There are 3 nested groupings, the coarsest first. Each group lies inside one group of the grouping before and may be the whole of it. The rows also spread widely along 10 directions, which tell nothing about the answers.
(in the rows, 100 means zero)
Known rows, each followed by its group in each grouping:
[108,  98, 127,  87,  91, 124,  79, 138, 107, 125, 123, 112,  82, 109, 118,
 105, 127,  58]
degib Mib rura
[ 92,  90, 120,  94, 102,  78,  81, 110, 140,  84,  96, 129, 151, 118,  94,
  91, 126,  96]
Dirus Mitub puz
[ 84,  85, 116,  97,  57,  95, 140, 101,  84, 114, 113,  91,  90,  83, 126,
  89,  71,  84]
vabe lidon rur
[ 90, 101,  95, 111,  64,  95, 108, 130,  88,  86,  49,  74,  91,  89,  67,
  81, 102, 144]
degib seke ruza
[ 89,  87,  93,  77, 103, 107, 102,  74, 108,  95, 100, 107, 105,  82,  84,
  73,  73, 143]
vabe lidon dos
[ 96, 118,  68,  95,  60,  69, 114,  78, 109,  87,  62, 103, 107,  74,  76,
  74,  82, 125]
vabe lidon nagon
[103, 109,  75, 131,  65,  71,  88, 113, 123, 120, 101, 119,  60,  93,  55,
  88, 113,  58]
degib migi luzol
[100, 114,  85, 101, 102, 121, 103,  85,  87,  87,  74,  99,  89,  99,  92,
 105,  93, 124]
Dirus Mitub zez
[ 92,  94,  99, 132, 123, 100, 117, 118, 109, 100,  88, 104,  83, 132,  62,
 106, 111,  97]
Dirus Mitub sudo
[104,  96, 118,  77,  95, 123, 111, 134,  95, 102,  90, 102, 132, 106, 122,
 105, 107, 101]
degib seke geka
[100, 112, 111, 126,  75, 111,  78, 117, 102,  86,  81,  96,  75, 109,  99,
 112, 122,  96]
degib Mib Neza
[ 85,  79,  93, 110,  58, 102, 104, 114, 104,  96,  74, 143, 108,  91, 111,
  95,  73,  68]
degib Mib Mik
[108, 124,  92, 122, 132, 105,  98, 121, 122,  76,  67, 113, 116, 132,  86,
 121, 141, 117]
vabe foru ziluk
[ 69,  96,  91, 120,  96,  81, 130,  89, 116,  74,  84, 107,  79,  98, 117,
 112,  92, 116]
vabe foru fotar
[116,  89, 105, 144,  70, 103,  94, 119,  90, 104,  99,  96, 109, 113,  75,
  89,  95,  75]
degib pido sidid
[ 91,  83, 123, 103,  76,  89,  90, 120, 129,  90, 106, 118, 110, 106, 119,
 108, 124,  83]
degib seke vidup
[ 73,  88, 119, 114, 111, 106,  96, 123, 104,  89,  94,  84,  87, 120,  76,
  96, 103, 133]
Dirus zipun timim
[ 94,  84, 106,  72,  89, 107, 121, 116,  80, 102,  82, 107, 136,  91, 108,
  75,  71, 126]
vabe foru fotar
[ 63,  93, 109,  89,  88,  98, 141, 122, 125,  98, 100, 121,  89,  96, 144,
 111, 100,  83]
vabe lidon dos
[ 77,  93, 104, 115,  91, 109, 119, 144,  96, 116,  94, 103,  73, 118,  87,
 100,  96,  79]
Dirus zipun timim
[ 82,  59, 131, 100,  96, 103, 114, 155, 111, 123, 110, 108, 101, 118,  87,
  87, 103,  76]
degib seke geka
[ 85,  87, 122,  79, 132, 134,  68,  82, 106,  97, 135,  94,  72, 104, 107,
 107,  97, 135]
Dirus zipun timim
[112, 113,  95,  65, 111, 114,  67,  97, 121, 102, 103, 109,  99,  88,  95,
  95, 126, 130]
degib seke vidup
[117,  95,  89,  90, 125, 110,  96,  76, 103,  91, 102, 122, 135, 102, 101,
  99,  87, 117]
vabe foru fotar
[ 97,  66, 121,  74, 105, 107,  81, 104, 112, 123, 135,  99,  87,  90,  79,
  72,  99, 119]
degib seke vidup
[ 76,  89,  95, 110,  92,  97,  88, 118, 119,  94,  87, 114,  68,  97,  74,
  95,  98, 114]
degib migi luzol
[104,  99, 108,  70,  75, 139, 111, 113,  77, 110,  99,  97,  89,  79, 140,
 106,  89, 103]
degib seke vidup
[ 72,  93, 114,  74,  84,  93,  96, 144, 123, 116,  97,  97,  71,  90,  94,
  83, 126, 119]
degib seke vidup
[148, 108,  88, 109,  81, 111,  85, 116,  88, 110,  79, 107, 139, 107,  68,
  92, 111,  82]
degib seke ruza
[112, 138,  88, 118, 134, 120, 123, 118, 100,  93,  71,  96, 102, 131,  94,
 130, 136,  99]
Dirus Mitub zez

New rows. What belongs after each?
[ 90, 104,  83, 100,  69,  92,  83,  72, 102,  76,  81, 108, 107,  83,  87,
  85,  75, 129]
Dirus zipun timim
[ 89,  87,  86, 126, 106,  99, 134, 125, 115, 102,  92, 123, 111, 109, 104,
 102,  88,  73]
degib pido sidid
[ 86,  67,  86,  85, 128, 105, 147, 102, 114, 111, 105, 116, 102,  87, 102,
  93,  74, 103]
degib seke ruza
[ 88,  86, 118, 141,  49,  80, 124,  89, 101,  70,  91,  91, 106, 106, 118,
 111,  86,  85]
vabe lidon nagon
[102,  82, 109,  94, 119, 108,  95, 110, 114,  92,  90, 118, 146, 117,  71,
  82,  96, 126]
vabe lidon dos
[109, 116,  72, 135,  78,  95, 104, 102, 109,  87,  76, 118, 107, 102,  96,
 105, 100,  80]
degib pido sidid
[ 88,  93, 119, 118, 115, 106, 101, 115, 114,  78,  92, 110, 106, 128, 118,
 123, 117, 107]
vabe foru fotar
[106, 114, 119, 129,  97, 113,  81, 128, 113,  84,  95,  93, 106, 126, 113,
 121, 136,  93]
degib pido sidid
[ 44,  49, 105, 111, 107,  89, 130, 119, 141,  78,  86, 137,  94, 107, 111,
 109,  82, 102]
degib seke geka
[104, 109, 100,  86, 127, 105, 116,  95, 108, 115, 115,  97,  98, 107,  96,
  97, 114,  98]
Dirus Mitub zez
[ 55,  64, 103, 130,  93,  98, 135, 128, 112, 101,  98, 125,  74, 116,  99,
 107,  72,  71]
Dirus zipun timim
[ 87,  99,  87, 137, 121,  81, 112,  94, 148,  74,  89, 134,  97, 129,  95,
 129, 118,  81]
vabe lidon nagon
[104, 104, 100, 121,  94,  84, 145,  75, 104,  84, 105,  84, 118,  97, 111,
 102,  93, 106]
vabe lidon dos
[ 47,  79, 121,  91,  94,  99, 125, 119, 130,  73,  89, 130, 100, 107, 154,
 122,  97, 103]
vabe lidon rur
[ 98, 112,  95,  97,  77, 108,  97, 119, 107, 116, 100,  99,  52,  90, 102,
 105, 122,  91]
degib seke vidup
[123, 119,  86, 128,  47,  67,  84, 112, 118, 108,  89, 109, 100,  97,  70,
  90, 133,  64]
degib seke vidup
[106, 109, 103,  93, 100, 103, 120,  60,  99,  68,  96,  85, 128,  93, 128,
 110,  88, 134]
vabe lidon nagon
[105, 101, 105, 127,  80,  84, 124, 103, 119,  85,  92, 126, 138, 117, 124,
 118, 111,  50]
Dirus Mitub puz
[ 79,  77, 118,  80,  88,  78,  98, 122, 138, 118, 123, 111,  88,  91,  97,
  79, 119,  96]
degib seke vidup
[ 88, 104, 112,  98,  85,  76, 102, 103, 128, 102, 113,  93,  91,  89, 106,
  86, 120,  96]
degib Mib Neza
[117,  96, 115, 125, 102, 108, 110,  71, 100,  73, 105, 104, 139, 122, 122,
 125, 101,  84]
Dirus Mitub zez
[ 92, 101,  86, 112, 103, 109, 117, 129, 102, 118,  83, 108,  66, 101,  75,
  91,  98,  90]
degib Mib Neza
[101, 109, 112, 116, 118,  93,  64, 123, 137, 100, 101, 111,  95, 124,  73,
 101, 150,  98]
degib Mib Mik
[101,  90, 118, 175,  75,  92, 115, 123,  83,  78,  78,  84,  97, 139,  85,
 119, 108,  87]
vabe foru fotar
[112, 101,  74, 125,  72,  99, 109, 118,  99, 106,  71, 117,  90,  99,  71,
  97,  98,  78]
degib seke vidup
[107, 102, 123, 125, 102, 114,  96, 101,  94,  83, 104,  69,  85, 109,  99,
 108, 116, 118]
degib Mib rura
[102,  94, 109, 101,  62,  73, 130,  99, 107,  88,  87, 102, 163,  94, 101,
  74,  87, 102]
vabe lidon dos
[ 97, 104, 118, 144,  99, 110, 114, 117, 105,  77,  86,  95,  91, 137, 109,
 139, 120,  87]
vabe lidon nagon
[115,  93,  95, 116, 129, 108,  69,  94, 119,  90,  95, 131, 120, 130,  58,
 100, 108, 110]
vabe lidon rur
[105, 150,  71, 100,  59, 101, 106, 112, 100,  89,  49, 111,  96,  89, 100,
 104, 115, 102]
vabe lidon dos
[117, 120, 109, 132,  65,  76,  88,  86, 109,  76,  93,  86, 110, 105,  96,
 101, 131, 101]
vabe foru ziluk
[103, 109,  70, 141,  66,  97, 100, 100,  99,  75,  50, 114,  87,  94,  74,
  99,  90,  99]
degib Mib rura
[ 93,  91, 106, 136, 102,  83, 121,  88, 137,  77, 108, 127, 121, 122, 119,
 124, 111,  69]
vabe lidon dos
[111, 105, 115, 120,  87,  97,  96, 105, 120,  91, 106, 115, 115, 126, 114,
 124, 124,  64]
vabe lidon nagon
[ 78,  80, 126, 112, 120,  85, 131, 150, 119,  98,  85, 101, 135, 133,  80,
  89, 118, 102]
Dirus Mitub puz
[113, 132,  78,  95,  83, 112, 139,  82,  81, 100,  87,  83,  95,  80, 114,
  99,  87, 111]
vabe lidon dos
[ 51,  88, 106,  84, 103,  65,  94, 116, 148,  94,  89, 112,  84,  96,  69,
  69, 118, 132]
Dirus Mitub puz
[ 82,  74, 110,  82,  77,  89, 123,  76, 111,  92, 111, 107, 112,  82, 124,
  87,  66, 105]
vabe lidon nagon
[ 81,  71, 129, 116, 103, 102, 126, 121,  96,  92, 109,  73,  98, 107,  97,
  96,  90, 123]
degib migi luzol
[121, 107,  78, 112,  89, 110,  90,  90,  93,  89,  69, 114, 118, 106,  66,
  95,  86, 110]
vabe lidon nagon
[ 77,  88, 121, 111, 114, 100,  97, 138, 125,  99,  94, 109,  88, 119,  94,
 101, 125, 102]
degib Mib Mik
[118, 113,  82, 106,  94,  97,  73,  88, 132,  81,  87, 140, 128, 105,  99,
 116, 122,  82]
degib seke geka
[126, 124, 111,  82, 133, 115,  91, 104,  96,  95, 101,  85, 135, 115, 103,
 103, 128, 137]
vabe foru fotar
[126, 124,  68, 116,  86, 117,  95,  90,  77, 102,  62, 104,  97, 102,  56,
  93,  93, 104]
Dirus Mitub zez
[121, 141, 109, 101,  57,  73, 100,  90,  97,  88,  91,  58, 116,  93,  96,
  88, 129, 118]
vabe lidon nagon
[ 88,  86, 107, 105, 100,  96, 120, 134, 125,  99,  92, 118, 107, 110, 114,
 113, 116,  81]
degib seke ruza
[ 89,  87, 102, 105,  53,  89,  89,  97, 114, 105, 100, 123,  88,  89,  86,
  81,  90,  84]
vabe lidon dos
[125, 121,  78, 125, 126,  93, 108,  77, 126,  92, 103, 114, 117, 117,  76,
 110, 120,  91]
vabe lidon dos
[ 75,  59, 110, 107,  86,  92,  94, 131, 116,  94,  81, 145, 123, 116,  90,
  87,  82,  91]
vabe foru fotar
[113,  89, 124, 122,  50,  68, 105, 102,  98, 104, 117,  99, 130, 106, 108,
  87, 102,  61]
vabe foru fotar
[102,  87, 120, 117,  91,  81, 115, 112, 106, 103, 102,  98, 131, 121,  80,
  89, 105,  83]
Dirus Mitub sudo
[102, 100, 122,  95,  86, 116,  83, 110,  89, 101, 103,  67,  80,  97,  85,
  91, 113, 133]
degib seke geka
[110, 108,  57, 115, 102, 113, 146,  70,  92,  81,  71, 130, 111,  89, 121,
 118,  65,  91]
vabe foru ziluk
[107, 102,  86, 124,  51, 107,  60, 100, 100, 105,  87, 115,  54,  93,  69,
  98, 103,  79]
degib seke geka
[ 93,  78, 124, 130,  66, 104,  91, 112,  92,  78,  83,  86,  99, 104,  87,
  91,  90, 116]
degib Mib rura
[ 88,  87, 120,  67, 122, 124, 109, 118, 114,  86,  96, 106, 130, 105, 134,
 111, 107, 127]
degib seke geka
[ 74,  88,  76, 123, 107, 127, 105, 115,  94,  82,  57, 126,  79, 114,  76,
 110,  68, 119]
Dirus zipun timim
[112, 115,  79, 149,  59,  63, 104,  98, 112,  76,  70, 102, 116,  99,  70,
  98, 107,  90]
degib migi luzol
[103, 115,  82,  88, 106,  74, 112,  83, 114, 106,  93,  97, 111,  91,  64,
  74, 105, 121]
Dirus Mitub sudo
[ 65, 103, 126,  89,  57, 100, 119, 148,  90, 108,  77,  83,  75,  99, 113,
  94, 109, 103]
Dirus Mitub sudo
[ 82,  95, 124,  87, 104, 126, 122, 111,  90,  80,  90,  82, 101,  94, 143,
 109,  93, 131]
degib Mib Neza
[120, 116,  82, 107, 115,  91, 116, 102, 104, 108,  86,  94, 125,  99,  70,
  82, 109, 109]
degib Mib Mik
[114, 118,  62, 130,  81,  94, 153, 101,  85, 103,  65, 100, 108,  95,  72,
  90,  81,  90]
vabe lidon dos
[ 92,  97, 155, 113,  63,  99, 127, 148,  85,  91,  98,  57, 117, 109, 134,
 101, 120,  98]
degib Mib rura
[137, 107,  88, 119,  85, 121,  94,  94,  80,  80,  64, 127, 159, 117,  91,
 108,  83,  93]
vabe lidon rur
[140, 108,  67, 122,  95, 108,  83,  63,  98, 103, 103, 110,  93,  91,  67,
 100,  97,  95]
degib seke vidup
[ 82,  82,  88, 113, 134,  90, 146,  76, 116,  92, 108, 105,  93, 103,  93,
  99,  78, 120]
vabe lidon rur
[119,  94,  94, 121,  59,  97, 103,  65,  93,  77,  88, 114, 133,  97, 104,
 102,  70,  88]
vabe lidon nagon
[120, 100, 115,  95,  63, 103,  94, 102,  87,  82,  80, 104, 157,  97, 112,
  86,  94, 107]
vabe foru ziluk
[111, 103,  77,  96,  92, 111,  97,  82,  93, 105,  83, 117, 108,  94,  74,
  86,  83, 100]
Dirus Mitub zez
[104, 113,  99,  78, 110,  85,  74, 102, 122, 113, 113,  99, 117, 103,  64,
  71, 120, 119]
Dirus zipun timim
[ 93, 114, 117,  88,  92,  97, 111,  92, 102,  78, 102,  80, 134,  98, 131,
 103, 104, 125]
Dirus zipun timim
[ 98, 106, 121, 105,  46,  79,  68,  66, 123,  64, 103, 103, 120,  88, 121,
  99, 111, 113]
vabe lidon dos
